There are 10 hidden switches. A switch that is on adds its own fixed numbers to the row, and there is some noise. The rows also spread widely along 12 directions, which tell nothing about the answers.
Some rows, each with its switches (1 for on, 0 for off) after it:
[  1 -10  -7 -21   2  11   7  16   6  15 -19   8 -16   3   6  15   6   7
   0  10   3 -11   8   4 -11  -1   4 -17 -13  -3] => 1 1 1 0 1 1 0 0 1 0
[  4   3   6 -28 -25 -10   4   2   8 -31  16 -16   8  15  -7 -12  -3   7
  -4  13  -8 -10  11  12  -2  11 -12   0  -1   3] => 0 1 0 0 0 0 0 1 1 1
[ -4 -26  15 -10  -1 -11  -7   3   0  16   2  -6  18 -17 -10  -5  -3   7
 -14  -1 -10  -2   9   3   2   8   7 -14 -14 -12] => 0 1 1 0 0 1 1 0 0 0
[-10  -1  -4  -4 -16  18  -6  14  -9  -1 -10   6  -3   4  -6  24   2 -17
  12  11   4  -5   5 -12  -6  -4   2  -7   8  -1] => 0 1 0 0 0 0 0 1 0 0
[ -5   6  -7   5 -16   2  -9  21 -15  -8  -5   8  -7   8  -1  14   6 -11
   3   6  -6 -19  -7 -19  -1 -10  12  12  -4  -3] => 1 1 1 0 0 1 0 0 1 1
[-12   7   1 -11 -19  -9   4   8   1 -12  12  -9  -6   6   7  10   7 -22
   7   2  -3  -8   9  -4   7 -16  -9  -6  -4   0] => 0 0 0 0 0 0 0 1 0 1
[-13  -7 -14  -7   1  12  -7  12  -5   4  -4   6  -5   7   1   3   2  -3
  -7   9 -11 -17 -12  -8 -10 -18  14   9  -2  -2] => 0 0 1 0 0 1 1 0 1 0
[-11 -14   0  -1  -1  16  -4  11   3   7  -3  -6 -12  -4  12  17  12  -8
   5   8  -3  -5  -7   1   7  -7 -22 -14 -11   1] => 0 0 0 0 0 0 1 0 1 0
[  0  15 -11   0  -2   0  -1  13  -4  -5  -9   9  -9  12   9   4   7   4
  -1  -3  -8 -15 -11  -8  -3 -12   3  10  -6  -2] => 1 1 0 1 0 1 1 0 0 0
[ 15 -12  -1   3  -8   7  -3  10  -2   4   1   0  -2   1  -2   4   2   8
  -3  -8   3  -9  -2  -7  -1   5  11  12  -3   3] => 1 1 0 0 0 0 0 1 0 1
[  5  -2   7  -8 -14  -8  -9  -2   2  -3   9 -12  17  -3   3  -8  -1   4
 -14  -8 -13  -6   2   8   4   4  -2   4   0  -2] => 1 1 0 0 0 0 0 0 0 1
[ -8   4  -1  -4  -8  15 -11   1  10   2 -11  -7  -5  -5  14   9   7 -13
  21  -8   0  11   5  -2   9  -6   1  -1 -15  -6] => 0 0 1 1 0 0 1 1 1 1
[ -9 -13   5 -24 -12  -6  -3   3   9   9  -4   3  19   0 -10   4   1   4
  -6   2 -13  -5  14   4  -6   6  -2 -15  -3  -9] => 1 1 1 1 0 0 1 1 0 0
[  3   5 -12   2  -2  17  -9   6  -2   7 -16   4 -10   2   9   9   4  -2
   0  -5  -2  -6 -11  -7  -5  -6  11  12  -1   1] => 0 1 1 1 0 0 0 0 0 1
[ -9 -21  -3  -3   1   8 -17   5   0   9  -6   0   9  -7  -1   0   6   5
  -6  12 -17  -3 -15  -1   5   7  -8  -4 -12  -1] => 0 0 1 1 0 0 0 0 1 1
[ 17  -3   5   7  -9  21 -11  30 -31   8 -10   5 -17 -10   8  11  -3   5
   3   2   4  -8   1 -14  -9  -6  21   6  -7 -10] => 0 1 0 0 0 1 1 1 1 1
[  0   9 -12  -9  -8  -5  -4  22 -12  -6  -9  20  -4  15  -7   3   0   6
  -2  12 -12 -21  -5 -16 -10  -7  18  10  -3  -2] => 0 1 1 1 1 0 0 0 1 1
[ -6  -3  -8  -6   4  -5  -7   3   5  14 -18  12  11   2  -5   2   1   3
 -10  -2 -10  -8  -1  -6  -6   1  17   2  -2  -4] => 0 1 1 1 0 1 0 0 0 0
[ -2   3   5  -6 -11   3 -10  -3   6  -6   0 -12   8  -2  10  -3   4   0
   0  -7  -9   3  -3   6   6   2  -9   2  -8  -3] => 0 1 1 1 0 0 1 1 0 0
[ -3  15  -9 -11  -3  17  -9   2   8   3 -36  11  -5   3   0  13  -1  -3
   6   8   4   7  11   7 -14   8   5  -9  -4  -5] => 0 1 1 0 1 0 1 1 0 0
[-11  -6  -2 -12  -4 -12  -1  12 -15 -11  16  -5  -2   0  -7 -10  -8  -2
  -4  14  -9 -10  -3  -7  -3 -16  10   2  -7  -6] => 0 0 0 0 0 0 0 0 0 0
[  1 -12  -3  -8  -2   3  -9   1   1   7  -1   0  16   0  -1  -8  -3  11
  -5   1 -12  -5  -3   2   0   5  11   5  -2  -2] => 0 1 0 0 0 1 0 0 1 0
[ -7 -17  -8 -11   1   4   7  12  11  10  -5   3 -16   3  -4  14  10  -4
   1  -1   2 -15   1  -9  -5 -10   4  -4 -11   0] => 1 0 1 1 0 0 1 0 0 1
[-12  -9  -2 -16  -1   0  -4   1  13  20 -13  -1   5  -6   4   7   3  -8
   3  -8  -2   1  15   2  -1  -7  16  -9 -11  -9] => 1 1 1 0 0 1 0 0 1 0
[ -5   0   4   7 -17  18 -21   3  -7 -14  -5  -7   4  -5  -8   6  -4 -11
  20   1   2   7  -1 -10   5   7   8  11  -3  -7] => 0 1 1 0 0 0 1 0 1 0
[ -3   4  -3   2 -19   8 -15   1  -2 -21   4 -10   2   3  -5   1  -1 -13
   5   2   0  -3  -5 -11   3   5  10  18  -4   3] => 0 0 1 0 1 1 0 1 0 1
[ -6  10  -6 -17 -10  18 -15   7  -2  -5 -23  -1  -5  -1   9   6   1  -3
  21  14  -4  11   4   3  -2   2   0  -8 -19 -11] => 1 1 1 1 0 1 0 1 1 1

New rows. What belongs after each?
[  9 -13   3  -8  -8  -8   0   7   2   7   6   1   8   3   0  -2   5  11
 -17  -2 -11 -14   0   2  -1   4   2   0  -2   1] => 0 1 1 0 0 0 0 1 0 1
[  5   1   4  -2  -4   0  -4  -7  15 -13   1 -15   2   1   5  -9   4   9
  -1  -8  -3   2  -7   8  10  12 -16   6 -11   2] => 0 1 0 1 0 0 1 0 0 0
[ -7  -3   4  -5  -6   2 -17   3 -16   4   2  -5  16 -12   2  -6  -9  -2
 -16   8 -17  -1  -4   4  -4  -4   4  -2   4  -7] => 0 0 0 0 0 0 0 0 0 0
[ -1 -15  -9  -8  -5  24  -8   2   8   6  -5  -4  -2   2   3   6   4  -1
   9   2   2  -1  -2  -2   0   1   7   4  -5   4] => 0 0 0 0 0 1 0 1 1 1
[ -9   5  -7 -25   0   3  -2  -1  17 -11 -11  -8  -7   7   1  -8  -3   2
  -2   9  -3  -4   5  10  -9  -3   6   0 -16  -3] => 0 1 1 0 1 1 1 0 1 0
[ -8 -12   3 -18  -8   4   1  17   0  10 -14   2  -1  -1  -2  19   7  -3
  -7  13  -6 -13  10   0  -8   3  -7 -22  -9  -8] => 1 1 1 1 0 1 0 0 1 0
[  2  -6   6  -1 -10  19 -11   4  -7   2  -3 -11  -3 -10  11  10   2  -3
   3   6  -1   3  -6   6   3   5 -13  -9  -3  -4] => 0 1 1 0 0 0 0 0 0 0
[-11   6   2 -15 -23  -3  -9   0  10 -10   4 -12  16   8   7   3   6 -13
  -8  -5 -15 -11   5   0   3  -3  -2   5   1   0] => 0 1 1 1 0 1 0 1 1 1
[  8   9  -2   0  -6  13  -7  -8  15  -3  -9  -5   2   5  14   1   7   7
   7 -13  -5   3  -8   8   8   8 -11   7  -2   1] => 0 1 1 1 0 0 1 0 0 0
[ -3  10  -3 -13  -8  16 -17 -16  14 -12 -12 -18  13   0   7  -9  -5  -1
  -3   2  -6  13  -1  19  -2  12  -6   4  -2   0] => 0 1 0 0 0 1 0 1 0 0
[ -8  -4  -1 -11  -9 -13   1   3   8   0   9  -2   9   6   8   1  10  -3
  -8  -1 -14 -11  -1   3   6  -6  -8  -5  -8  -1] => 1 0 1 0 0 1 0 1 0 0
[  1   9   2  -3 -13  -2  -8   6  -1  -2 -11  -1   0  -1  -1   5  -1  -8
   2  -9  -2  -5  10 -10  -2  -1  19   9  -2  -6] => 0 1 1 1 0 0 0 0 1 1
[-11  14  -3  -7  -5   2 -14 -13  12   0  -7 -12  14  -2  17  -4   1 -10
  -3  -9 -11   6  -1  12   6  -5  -3   2  -1  -3] => 0 1 0 0 0 1 0 0 0 0
[ -8  -3  -7   7  -5   3  -6  11   0   8  -6   9   1   4  -2  12   6 -12
   0  -7  -1 -11   2 -16  -1 -10  16  10   3   2] => 0 0 0 0 0 0 0 1 1 0
[  5  -4   0   6  -7 -11  -1  11   5  11  -5  12   7   4  -4   9   8  -1
  -2 -14  -4 -14   7 -13   5   1  13   7   1   1] => 0 1 0 0 0 0 0 0 1 1
[ -6  -5   3 -16 -16  -2  -9   9   2  -4  -6  -2   9   1  -8   4  -1  -5
 -12  11  -9  -9  11   1  -7   9   2  -6  -4  -1] => 0 1 1 0 1 0 0 1 1 1
[ -9  -6   5 -20  -3  -7  -6   8   3   1 -14  -4   2  -6 -11  -3  -6   0
 -12   8  -9  -5  14   3 -11   3   9  -9 -13 -10] => 0 1 1 1 0 0 1 0 1 1
[ -6  -9  -3   4   7  -3   0   8   8  14  -6   4 -12  -5   7  10  11  -5
   0  -6   1  -5  -3  -6   7  -9   0  -6 -18  -1] => 0 0 1 0 1 0 1 0 0 0
[ -2  -2  -8  -4  -7  10  -6   9   2   0 -14   4  -5   5  -3  11   3  -5
   8   5   1  -7   2  -8  -2   0  10   3  -4   0] => 0 1 0 0 0 1 0 0 1 1
[ -7   1  -9 -21  -7   8   5  20 -18  -3  10   3 -14   8  10   3  -4  -2
   9  16  -7 -14  -1  -5  -8 -30  11  -2   1  -5] => 0 0 0 0 0 0 0 0 1 0
[ -5 -10  -1  -8 -10   8  -7  14  -7  -6   5  -3  -2   5   0   2   3   2
  -3  12  -9 -12  -7  -3  -2  -5  -4   1  -7  -2] => 0 1 1 0 0 0 1 1 1 0
[  1   6  -9 -18 -11   4   0  12   2 -10  -9   6  -3  15  -2   5   1   6
  -4  10  -7 -18   1  -4 -10   2   5   3  -1   3] => 0 1 0 1 1 1 0 0 1 1
[ -6 -10   9  -6 -11 -15  -1  10  -2  -9  11 -11  -2  -5  -6  -3   0  -7
   3   0   0  -3  10  -8   5  -3   7  -1 -19  -7] => 1 0 1 0 0 0 0 1 1 0
[  3  -2   4 -17 -12  -4  -3   8   4  -4  -6  -5   4   1  -5  -2  -3   3
 -16   0  -6 -11  14   0 -10   9  14   2  -6  -3] => 0 0 1 1 1 1 0 1 1 1
[ -8   1 -13 -16   5  16   1   8  14  -6 -27 -10 -31   4   3   9   5  -7
   2  10   9  -5   0   1 -12  -4   5   1 -23   0] => 1 1 1 1 0 1 0 0 1 1
[ -3  11  -4  -9  -9   2 -14   5  -3   0  -7   3  10   1  12  -5  -2   2
   7  -4 -12   1  -1  -4   2  -5  16   8 -10  -7] => 0 1 1 1 1 1 0 1 1 0
[ -1 -10   3 -11  -9  10   3  10   4   0  -2 -10  -9   2   5  12   6  -2
 -11   7  -1 -14   1   5  -5   2 -10  -7   0   2] => 0 1 1 0 0 0 0 0 1 0
[ -8  13   4 -14 -30  11 -12   7  -2 -26  -2 -13   8  11  -4   8  -1 -13
  -8   8 -11 -14   6  -1  -8   3  -6   6   8  -1] => 0 1 0 1 0 1 1 1 1 1
[  2  11   8 -10 -20   3  -9  -3  -2 -18  -1 -14   8   1  -2   0  -6  -3
 -17   5  -8  -6   5  12 -10  13  -8   1   9  -3] => 1 0 1 0 0 0 0 0 0 0
[-14 -27   5  -8  -4  10 -18   5 -10  11   0  -1  15 -16 -10   1  -5  -4
  15  13  -8   9   2  -7   6   3  11 -12 -14 -12] => 0 0 1 0 0 1 0 0 1 0
[  1  -3   0 -20  -6   8   0   4   9   7  -7  -7  -9  -4  13   5   2  -2
   9  -5   4   3  13   6  -1  -7   9  -9 -17  -6] => 0 1 1 0 1 1 1 1 0 1
[-14 -13   0  -3 -23  23 -25   0  -3 -13  13 -18  11  -5   5   4   3 -16
  18   8  -8   6 -13  -3  15  -2  -8   7  -6   1] => 0 1 1 0 0 0 0 1 1 1
[ -3  16  -1 -22 -20 -10   9  14  10 -15  -1  -4 -10  18   6  11   8  -6
 -15  -2  -9 -28  10   1 -10  -9  -7   1  -1   1] => 1 1 1 1 1 0 1 0 1 1
[-10  -7   2  -2  -5  -2 -10  13   2  -1 -10  -6  -6  -5   1  10   8 -10
 -12  12  -5  -9  -2  -1   2   4 -11  -9 -18   1] => 0 1 1 0 1 0 0 0 1 1
[ -1  -3  15 -10 -28  13  -8   6   1 -11  -1 -18   5  -5  -7  15  -3 -14
  -1  -3   6  -3  18  -4  -6  15   3  -2   4  -2] => 0 1 1 1 1 0 0 1 1 0
[-11  13  -2  -9   0 -21  -3   3   6  -6  -3  -3   1   4  12  -9   4  -3
  -9   1 -14  -7   0   4   5 -11   1   0 -18  -6] => 0 1 1 0 0 1 0 0 1 0
[  5  17  -2  -6 -24  11  -3  12 -11 -17   5  -7  -8  11  10   9  -1 -10
   3  -2  -2 -15   2  -6  -4 -12   8  15  14   1] => 0 1 0 0 0 0 0 0 1 1
[  1  11   0  -4 -10   9 -13  13 -12  -1 -12   6  -1   0   8   5  -1  -2
   1   7 -10  -2   4   0  -5  -4   3  -1  -2  -7] => 0 0 0 0 0 0 1 1 1 1
[ -4 -10   1   8 -18   7 -18   9  -8   0  -6   2  11  -4 -13  12   3 -11
   3  -2  -2  -5   0 -17   2   7  15  10  -3  -4] => 1 1 1 0 0 1 0 1 0 1
[ -5  -3   8   0 -10  -6  -8  -6   9  -4   4 -14   8  -8   3   0   4  -8
   0  -8  -4   5   2   4  11   6  -8  -2  -9  -3] => 1 0 1 0 0 0 0 0 0 0
[-18  -2  -2 -15  -5 -10 -16  12 -18   3   4   0   8  -8   4  -8  -6  -9
  -3  14 -21  -4  -1  -4   0 -21  17  -3 -14 -14] => 0 0 1 0 0 1 0 0 1 1
[ -9  -8   1 -22 -15  10   4  21  -5  -3  -1  -6 -22  -3   6  24   9 -13
  21  19   4  -4   5  -4   2  -9 -18 -27 -20  -6] => 1 1 1 1 1 0 0 0 0 1
[-12   3   1  -6  -7  -7  -7  14 -15   0  -2  -3   1  -6  -2   5  -4 -12
  -9   2  -8  -9   1 -10  -6 -15  10  -1  -4  -9] => 1 1 0 1 0 0 0 0 0 0
[ -8  -7   4  -4  -6  -4  -9  16 -10  -2   5  -2   3  -4   4  -2   4   1
   2   3 -13  -5  -3  -8   5  -8  -2  -2 -19  -9] => 1 0 0 1 0 1 1 1 1 0
[ -8 -18  -2  -3  -5  18  -7  20 -15  10  -2  -3 -12 -10   7  19   5  -8
   3  14   0  -8  -9  -8  -1  -9  -7 -14 -14  -4] => 1 1 0 0 1 1 0 0 0 0
[ 25  -7  -2 -19  -2  13   1  -7  14  -6   0 -12  -2   4  -2 -19 -10  28
 -15  -7   1  -7   2  15 -14  17  19  18  -1   2] => 0 0 1 0 1 1 1 0 0 1
[ -5 -17   4  -5  -5 -15  -2  22 -13   5   9   4   3  -1   1   1   7   4
  -7  10 -13 -15  -4 -10   6  -8   1  -8 -17  -6] => 0 1 1 0 0 1 0 1 1 0
[  4  14   4  -9 -10  -7  -1  11  -5 -10  -5   2  -2   4   3   1  -2   1
  -5   6  -5  -7   9   3  -5   4  -1  -4  -2  -3] => 0 0 0 0 1 0 0 0 1 0
[ -4  17  -5  -7 -15   4  -5  13  -2 -16  -7  -1 -11  12   8   8   6  -7
  -2   5  -9 -15  -4  -4  -5  -9  -5   7  -2  -1] => 0 1 1 1 0 0 1 0 1 1
[ -7  -4  -3   3  -9   0  -8  13  -3   4  -9  14   7   7 -13  11   3  -3
   0   0  -7 -15   1 -15  -4  -1  14   6   4  -3] => 0 1 1 0 0 0 1 0 1 0
[ -1   1  -4 -12 -11  12  -9  15 -15   9 -12  13   0  -2   6  15   1  -2
   8  12  -7  -6   2  -4  -5  -4   7 -13  -3  -9] => 0 1 1 0 1 1 0 0 0 1
[  0  -2   8   2 -11  11 -10  14 -11   6 -10  -4  -1  -7   9  13   4  -6
 -16   4  -6  -9   2   0  -5   4  -2  -6   0  -4] => 0 0 1 0 0 1 0 1 1 0
[  1  -2   3 -15   1 -16   1   7  -4   5   2  -5   5  -1   9 -11  -1  12
 -39   6 -19 -20  -5  13 -10  -5  -2  -4  -4  -4] => 0 1 1 0 0 1 0 0 0 0
[-12 -13   7  -9 -17 -15   7   0  23 -13   3  -7  12  10 -19  13  12 -13
  -1   4   2  -9  15  -3   9  18 -19 -14  -5   6] => 0 1 0 0 0 1 0 1 0 0
[ -9   9  -5   2  -7 -20 -14  13 -14   1  -1  11  15   2  -5  -7  -2  -2
 -15  -8 -22 -18  -5 -17  -3 -17  24  17  -5 -10] => 1 1 0 1 0 1 1 0 0 1
[  1  -3  -6  -9  -1   9   5  -9  34   3 -11 -11 -11   3  12   9  13  -5
   9 -14  12   5   8   8   7   7  -5  -3 -17   6] => 1 0 1 0 1 1 0 1 0 0
[ -4  -3   5  -9 -12  15 -10   6  -4  -2  -2 -25  -8 -11   9   3  -5 -14
  -8  -7   5  -2   7   0  -9  -9  17   9  -8  -6] => 1 1 1 0 0 1 0 1 1 0
[ -4  10  -6   4 -12   4 -10   7   5   1 -15   9  -1   3   6  18  11 -14
  14  -6  -1   0   1 -13   8   1   1   0  -9   0] => 0 1 1 1 1 0 0 1 0 1
[  2 -12   2  -6  -2   9 -11   6 -13   8  -7   0   3 -13 -10  -4 -12   5
   5   6   1   6   4  -4  -7   4  24   0  -6 -11] => 0 1 1 0 0 0 0 0 0 0
[  5 -20   5 -16  -8  30  -4  13 -11  15  -5  -9  -7 -12   3  12  -6   3
  -6   4   4  -4   7   5 -18  -4   8  -9   3  -7] => 1 1 0 0 0 0 1 1 0 0
[ 10   0  12  13  -8  -1 -12   1  -6 -10  -2 -11   4 -10  -1  -3  -1   3
  -3  -3   0   4  -3   0   9  19  -7   4  -8  -2] => 0 1 0 0 0 0 0 0 0 0
[ -1  -3   5   8 -14 -16  -8  11  -5 -13   6  -7   2   0 -11   2   4  -6
 -18  -5  -8 -18  -7 -15   2   4   2  14  -8   1] => 1 1 1 1 0 0 0 0 0 1
[ -6 -16  -1   2  -7  -2  -4  -4  24  -8  -6  -2  11   6 -19  10  10  -4
   3   2   3  -4   0  -6   9  25 -12  -3  -9  10] => 0 1 0 0 1 1 0 0 0 0
[  3  10  -3  -2 -10   3  -5  10  -5  -9  -7   0  -8   5   3   6   3  -1
  -1   3  -5 -10  -2  -1  -3  -3  -5   4  -4  -3] => 1 1 0 0 0 0 1 0 0 1
[  8  -4  -1 -15  -8   8  -7   6  -2 -22  -3  -9  -3   7  -6  -9  -3  17
  -8  24  -9  -8  -7  12  -6  19 -13   1 -10   0] => 1 0 0 0 0 1 0 0 1 1
[ -9  -9  -1  -6  -1  -6   4  14   7   2 -20   9 -10   1 -18  18   5  -8
  -5  15   6 -10  11  -8  -9  10   0 -17 -10   0] => 0 1 1 0 1 0 0 0 0 0
[ -3  -1  -8  -7   2   0  -3  13   1  13 -20  17  -1   4  -3  10   5   3
  -6   8  -9 -10   6  -1  -9   0   6  -7  -4  -3] => 1 0 0 0 0 0 0 0 1 1
[  5  -3   8  -6 -19  -4   3  19 -13  -7   0  -1  -2   3 -11  13  -1  -3
 -15   7   1 -18  11  -7 -13   5   0  -4   6  -2] => 1 1 0 0 0 0 0 1 0 0
[ -4  16  -7 -27 -17   8   0   3   5  -7   3  -1   3  16  25   3   6   4
  14   5 -17  -7   1  17   1 -15 -16  -8   2  -6] => 1 1 1 0 0 0 1 0 1 0
[ -7   2  -2  -6 -16  -8  -7  15 -11 -11   3   7   6  10  -9   4   2  -3
 -14  13 -17 -22  -5  -7  -6  -6  -2   4   4  -2] => 0 1 1 0 0 0 1 0 0 1
[  6   0  -2 -10 -20  -1   6  12  -1 -17   3   6   0  19 -14   6   2   8
   4   2  -3 -21   2 -12  -7   4   5   9   4  -2] => 1 1 1 1 0 1 1 0 0 0
[-21  -2  -5  -7  -4  -5  -5  10  12   6 -17   6   0   2   1  17  11 -18
   0   6  -4  -7   8  -7   1  -4   0 -13 -16  -1] => 0 1 1 0 1 1 0 1 1 0
[ -1 -10  12   5  -7 -11 -29   7 -24  -1  13 -17  28 -20   0 -21 -12   9
 -45  -3 -29 -12 -19   0  -3   5   9  16  -6  -8] => 1 1 0 1 1 1 0 0 0 0
[  9   1   2   8  -2  15  -9   5  -1   3 -13  -3  -9  -6   5   5   0   1
  -2  -9   3  -1   0  -2  -4   4  12  11  -3  -3] => 0 0 1 0 0 0 1 0 1 0
[  2   8  -2 -11  -9  17 -16   5 -10   2 -10   0   4  -3   8  -2  -7   4
  -4   5 -13  -2   2   7 -11  -4  12   5   4  -9] => 0 0 1 0 0 0 1 0 1 1
[ -5   8   8  -6 -17 -14  -4   1   6 -18   6 -10  11   4  -3  -2   2  -6
   1  -6  -9  -4   9  -1   8   6  -6   3  -5  -3] => 1 0 0 1 0 0 0 0 1 0
[  3  -3   2 -14 -17  25  -4  16  -9  -1  -3  -3  -9  -1   3  13  -5  -3
  15   5   7  -3  12  -5  -9  -5  12  -3   2  -5] => 0 1 0 0 1 0 1 1 1 0
[ -2  -7   8  -2 -12   5 -10   0   7 -11  -5 -17   3  -6  -9   1   0  -5
  -3  -6   2   1   3  -4   0  13   2   7 -14  -4] => 1 1 1 1 0 1 1 1 0 0
[-13  25  -9 -18  -4  -2  -7  -7  12 -20  -7  -7  -4   9  16 -12   0  -4
  22   4  -8  10   0  12   8 -13  -4   2 -18  -8] => 0 1 1 0 0 0 1 0 1 0
